The rows are grouped in 4 different ways at once. Each group adds its own fixed numbers to the row, and there is some noise. The rows also spread widely along 14 directions, which tell nothing about the answers.
In the rows, 128 means zero.
Known rows, each followed by its group in each grouping:
[139 103 147 124 114 132 153 149  77 156 113 160 104 103  92 145 146 176
 123 132 116 142  84 181 149 130 132 110 113]
z998 loret tugem Q
[162 114 116 120 111 137 149  84 165 146  66 130 115  71 153 120 108 150
 137  81 110 168 132 152 135  78 147 109 100]
z998 nobo ropu L
[109  88 131 124 135 153 175 129 113 133  60 142 117  99 129 106  97 158
 147 104 102 175 131 138 147  89 158 167 124]
z178 Fud ropu R
[ 62 118  58 138 162 102 146 148 166  65 121 146 134 155 123  68 125 157
 172 161 157 151 158 125 159  93 119 110 120]
z178 loret tugem Q
[ 99 124 130 152 104  97 126  98 106 134 109  86 100 124  60 105 162 125
 155 132 134 134 100 143 127  94 101 103 103]
z859 Fud Zor R
[166 180 148 132 172 129 111 111 135 104 119 154 130 121 104 121 135 163
 166 124 165 142 103 133 120 128 146 126  80]
z859 nobo Zor N
[151 134 164 130 170 105 123 110 161 144  94  99 128 133 113 107 115  88
 133 166 197 136  63  54 141 116 113  98 168]
z178 loret motu B
[113  73 107  99 135 132 194 117 104 126 146 144 121 122 138 145 131 177
 124 102 103 115 130 224  73 118 104 105 109]
z998 loret motu N
[123  88 129 106 190 132 169 133 154 138  79 136 110  97 178 124 112 173
 151 115 143 190  65  94 145  95 131 125  77]
z998 Fud tugem L
[ 95 139  84 150  91 109 154  71 110 126 109 151 116  88  94  71 115 178
 143 160 103 139 187 195 125  93 104  99  96]
z178 nobo ropu B
[102 163 117 154 132 102 110 110 135  76 141 128 159 178  77 100 130  88
 183 109 163  96 121 113 102 155 155 104 150]
z998 loret tugem Q
[139 158 138 165 164 132 106 120  91  87 100 171 138 130 101  81 156 123
 178 127 153 171 126  87 113 123 185 136  95]
z998 nobo tugem N
[146 166 176 122 152 141  98 158 118 131  93 110 118 121  89 143 176 151
 110 130 158 125  92 159 166 114 135 130 133]
z178 nobo tugem Q
[ 76 153 126 112 183 125 171  97 122  88  82 116 121 139  97 110 156 166
 125 205 156 131  81 185 135 110 103 102 144]
z859 nobo Zor R
[112 138 116 132 113 129  77 109 174 118  96  61 135 139 127 169 163 139
 106 104 138 129 128 124 107 110 148 120 121]
z859 loret motu L
[159 153 123 101 193 119 167 134 160  80 152 187 134 140 137  83 132 131
 169  98 162  88 120 189 130 118 113  67 137]
z178 nobo ropu L
[ 69 158 120 130 175 127 162 128  97  57 112 149 126 166  75  92 183 137
 151 174 144 101 102 189 124 123 126  95 149]
z859 loret Zor Q
[114 171 171 143 147 131  81 120  83 151 104 111 111 111  91 160 200 193
  94 182 153 144  74 138 126 134 122 117  81]
z859 nobo tugem B
[126 117 123 107 131 147 128  94 152 148  96 138 141 101 199 171 159 181
  80 107 104 123 121 165  77 115 151  86 103]
z859 nobo ropu R
[114 133 108 106 154 123 175  84 159 114 107 129 143 126 135 128  75 163
 140 150 142 128 115 154 108 141 127 114 141]
z998 nobo motu B
[109  52 150 115 169 120 148 153 129 197 131 102 111 106 169 143 108 164
 129 104 133 164 101  70 111  94  99 146  72]
z998 Fud motu B
[139 109 153 157 141  92  97  87 150 153 129  71 119 117 123  88 147  63
 177  70 156 140 111  41  78  73 108 105  75]
z998 loret motu N
[ 65 124 119 144 160 113 165 132 107 100 134 186 147 136 129  62 119  97
 206 105  88 101 118  88 102 143 180  93 104]
z998 nobo motu Q
[123  91 110 134 137 103 152 164 141 132 108 165 109 117 139  72 154 101
 152 133 124 131  99  99 165  95 142  48 141]
z178 nobo motu B
[122 156 147 125 157 128 127 145 130 113 112 126 144 146  84 124  98 153
 158 132 163 131 110 132 155 142 144 160 142]
z178 nobo tugem R
[121  94 131 125 195 143 182 138  90  94 108 171 140 154 119 107 107 133
 169 138 157 167 105 111  98 140 171 155 150]
z998 nobo motu N
[153 113  90 142 138  77 141 111 160  81 148 115 117 167  78  87 134  99
 193 105 211 140 109 136 121 111  91  76 142]
z178 Fud tugem L
[123 143 119 163 124 136  87 122 116  91  85 159 145 137 136 125 200 116
 126 121 129 137 120  99  92 133 205  85 123]
z178 loret tugem Q
[138 106 152 107 163 118 144 171 140 164 147 117 110 114 103 129  87 169
 166  99 150 141 118 132 163 103  96 163  87]
z178 nobo motu Q
[147 106 137 142 164 111 129 164 130 114  93 134 118 152  93  94 134 102
 158 147 200 170  73  68 176 115 141 113 170]
z178 Fud tugem L
[ 56 125  90 138 118  77 149 138 126 120 128 116 103 141  65 110 138 171
 160 175 142 120  65 159 180 140  96  68 114]
z178 nobo tugem L
[ 93 107 107 122 167 140 157 125 114  80 120 143 137 160 119 133 142 154
 147 132 145 141 132 153  81 130 148 141 130]
z859 loret motu Q
[187 140 171 131 144 119 109 164  95 155 190 176 142 138  85 112 111 144
 143 107 163  95 158 156 132 134 112 132 130]
z178 nobo ropu R

New rows, each followed by its group in each grouping:
[ 64  74  77 118 134 110 143 197 133 117 124 107 102 158 103 158 167 205
 121 151 153 153 101 178 176 110 105 113 123]
z178 nobo tugem Q
[121 173 111 123 140 117 155  77 155  96  90 118 114 110  89  98 115 168
 152 146 151 132 127 199 147 102  98 110 124]
z178 nobo ropu B
[ 96 128 130 116 146 133 140 143 119 129 108 128 122 110 120 106 140 178
  99 174 116 120 141 174 156  95 105 119 125]
z178 loret motu N
[117 133  80 129 129 100  95 133 174 137 144 152 136 107 174 123 138 201
 107 166 126 127 153 129 139 112 120  64  74]
z178 nobo motu N
[103 135 135 149 145 110  99 135 101 121 137 105 101 120  99  88 225 138
 125 128 139 120 142 163 121  62  79  90  72]
z178 loret tugem L
[ 81  87  98 147 157 109 152 127 135 100 106 132 138 150 117  60 112 102
 174 141 166 171 134  66 122  93 135 135 141]
z859 loret tugem N
[108 112 111 135 148 138 129  95 131  88  69  83 105 123 132 139 191 155
 142  92 140 184 112 154  94  74 133 133  80]
z998 Fud tugem R
[ 90 119 126 171 110  92 115 145  82 174 143 153 122 118  73  98 100 168
 160 174 124 145 126  76 155 134 134 124  82]
z998 nobo Zor B
[164 142 138 127 140 133  99 144 127  89 159 122 141 166  85 148 169 127
 148  64 176 110 151 181  89 122 132 140 130]
z859 loret tugem Q
[148  67  78 134  87 113 133 136 148 128 128 121 115 136 123 178 125 160
 164  50 129 162 112 142  95 137 168 112  95]
z178 nobo motu N
[ 86 129 169 119 198 152 170  85 114 129  48 112 148 112 143 102 100 133
 137 157 139 166  91  88 106 113 153 170 133]
z998 nobo tugem R
[103 104 135 141 112 125  75 163 159 155 102  79 141 146 139 191 118 147
 129  81 124 136  88  51 131 149 186 145 111]
z178 Fud motu R
[195 121 145 140 100 124 101 121 128 157 131 164 155 125 112 141 102 117
 139  95 160 140 131  96  99 156 182 119 143]
z859 nobo tugem Q
[ 85 136 157 124 199 108 173  93 119 123 159 150 143 138 120  78  83 125
 202 107 148 100  93  99  83 143 103 127  89]
z859 Fud ropu L
[141  76 142  98 146 137 179 128 140 140  98 128 119 120 154 151 127 129
 132  81 117 125  69 149 103 119 144 101 135]
z178 loret motu R
[173 115 145 123 127 110 136 151 128 162 173 184 152 132 113 105  79 126
 146 106 155  93 148 134 129 144 128 102 157]
z178 nobo ropu Q
[164 109  91 128 116 105  90 168 150 124 200 178 148 155 159 167 158 183
 122  86 145  97 149 164  93 150 136  66  90]
z178 loret tugem R
[119 150 159 126 162 148 109 125 119 118  79  97 102 121 105 159 200 163
 127 110 150 150  78 157 128  98 136 133  99]
z859 nobo ropu Q
[184 102 143 151 118 117  88 176  96 141 158 152 113 123  87  89 158 125
 157  83 157 160 177 126 145  74 119 139  97]
z859 Fud tugem R
[104 162 140 104 144 136 145  53 167 124  67  83 138  97 148 144  99 163
 118 137 112 124 101 155 111 120 125 123 109]
z998 Fud motu R
[151  90 107 125 122 126  83 167 143 161 148 104 114 107 152 166 166 216
  97  92 145 170 173 163 128  70 100 139  52]
z998 nobo tugem N
[115 156 178 115 180 134 168 154 113  99 111 151 120 141  87 111 133 113
 194  74 129  90  35 140 142 154 152 122 126]
z178 loret tugem B
[186 115 133 144 145 121 127 115 123 112  89 125 119 133  97  99 161 100
 136 136 191 174 117 122 122  83 137 104 159]
z998 nobo Zor N
[141 146 126 125 124  91 101 155 162 142 160 150 124 122 129 125 165 142
 145  98 136  82  87 144 152 133 120  36  93]
z178 nobo tugem Q
[ 61 154 117 145 176 113 122 119 102 102 125 127 121 149  92 133 152 190
 157 188 152 149  85 113 115 150 131 129  79]
z859 nobo motu B
[ 88  78 137 143 113 127 162 156  73 158  98 159 132 126  99 118 105 140
 147 130 105 145  84 101 135 156 182 132 141]
z178 nobo tugem N
[ 88 146 142 117 179 118  97 192 140 125 158 115 123 148 115 148 135 194
 146 126 140 113 106 124 172 127 112 142  75]
z998 Fud motu Q
[ 95 119 140 136 142 142 121 112 100 120  86 124 134 130 138 133 178 134
 107 146 111 135 107 120  93 121 164 110 128]
z859 Fud motu R
[112  99 190  98 147 111 149 152 130 207 171  97 136 129 117 160  78 141
 126  95 126  62  68 122 118 157  91 125 123]
z178 loret motu L
[121 103  96 106 133 106 170  73 178 135 103  88 119 103 132 130  79 179
 157 115 153 169 117 164 118  93  86 128  88]
z998 nobo tugem R
[113  80 116 133 146 102 170 196  82 140 160 205 121 147  88  98 108 160
 169 158 151 140  98 126 167 153 134 103 135]
z178 nobo tugem Q
[136 107 127 148 110  96  87 158 156 171 126 129 123 116 139 136 124 146
 148  99 127 138  84  54 157 121 152  85  78]
z998 Fud Zor N
[126 105 100 160 123 114  98 138 122  85  87  78  94 177  66 160 215 137
 130 134 202 177  75 140 130 103 133 107 154]
z178 loret ropu N
[150 158 207 124 160 128 135  89 119 155  94 116 142 100 114  87 112  91
 134 117 149 104  84 104 115 120 121 120 138]
z178 Fud tugem N
[148 160 146 127 141 116 137 106 102 109 127 118  88 123  55 136 185 159
 159 110 159 123  77 224 133 112  93  94  98]
z998 nobo ropu Q
[139 126 172 138 141  86  94 151 127 190 186 127 137 126 107  93 114 120
 136 133 160  87 120  76 136 113  80  96 101]
z859 Fud Zor N
[ 55 157 118 117 194 118 129 149 129  96 120 123 112 140 111 122 169 205
 120 212 146 127  86 156 168 114  93 107  93]
z859 loret motu L
[126  77 127 123  87 129 144 156 101 138 133 104 115 140  74 121 149 115
 116 102 117 113 158 197 133  87 113 124 172]
z859 loret motu R
[131 138 147 137 168  99 116 111 157 144 116 114 124 113 137  86 152 114
 148 127 161 125  97  82 120  87 106  79  91]
z178 nobo Zor N
[ 95 106 140 143 105  95 145  76  97 169 113  61 117 132  53 144 122 138
 130 162 162 135  90 142 100 126  89 123 133]
z998 nobo Zor Q
[127 144 151 130 149 113  99  94 122 138 143 105 126 122 135 141 191 148
 105 134 139  98 114 151  71 112  96  79  81]
z178 loret motu R
[ 95 122 113 134 122 125 114 123 137 124  81 118 128 140 122 174 142 167
 116 162 133 149  52 102 132 158 177 103 131]
z859 loret motu N
[ 99 113  98 117 134 114 158 137 131 106 134 122  95 110 116  81 166 159
 139 118 109 114 169 216 140  59  72  89  96]
z178 Fud motu B
[131 136 107 116 100 101 123 129 171 136 162 132 142 125 108 103  95 143
 135 112 133  87 160 174 151 115  96  88 133]
z859 loret tugem L
[146 136  95 138 176 113 134 108 150  76  92 189 140 138 161  90 167 117
 143 179 170 153 105  94 108 128 173  46 146]
z178 nobo motu Q
[167  85  67 166  59  96  95 133 160 130 123 129 114 134  89 131 115 138
 168  82 162 181 159 110 145 101 151 112 120]
z178 loret ropu Q
[140 125 163 130 159 108 141 112 154 125 104  88 120 126 102  79 130  58
 187  70 155 120  87  92 120  90 124 111 133]
z178 nobo motu N
[ 93 105 160  89 153 124 171 138 162 163 118  88 139 118 138 115  97 120
 125  88 124  81 101 151 136 108  99 118 150]
z178 nobo tugem L
[158 125 117 161  94 131  96 131  85 124  92 158 114 109  83  97 173 141
 113 171 132 175 162 141 148  94 163 109 136]
z859 nobo motu N
[119 176 131 143 151 104 100 109 140  95 146 139 147 136 103  62 138 119
 164 133 159 107 153 123 125 110 112 104 108]
z859 Fud tugem N
[142 137 105 150  54  78  64 122 157 160 168  87 116 123  85 151 142 152
 131  95 128  94 139 151 138 127 102  66  84]
z178 Fud motu L
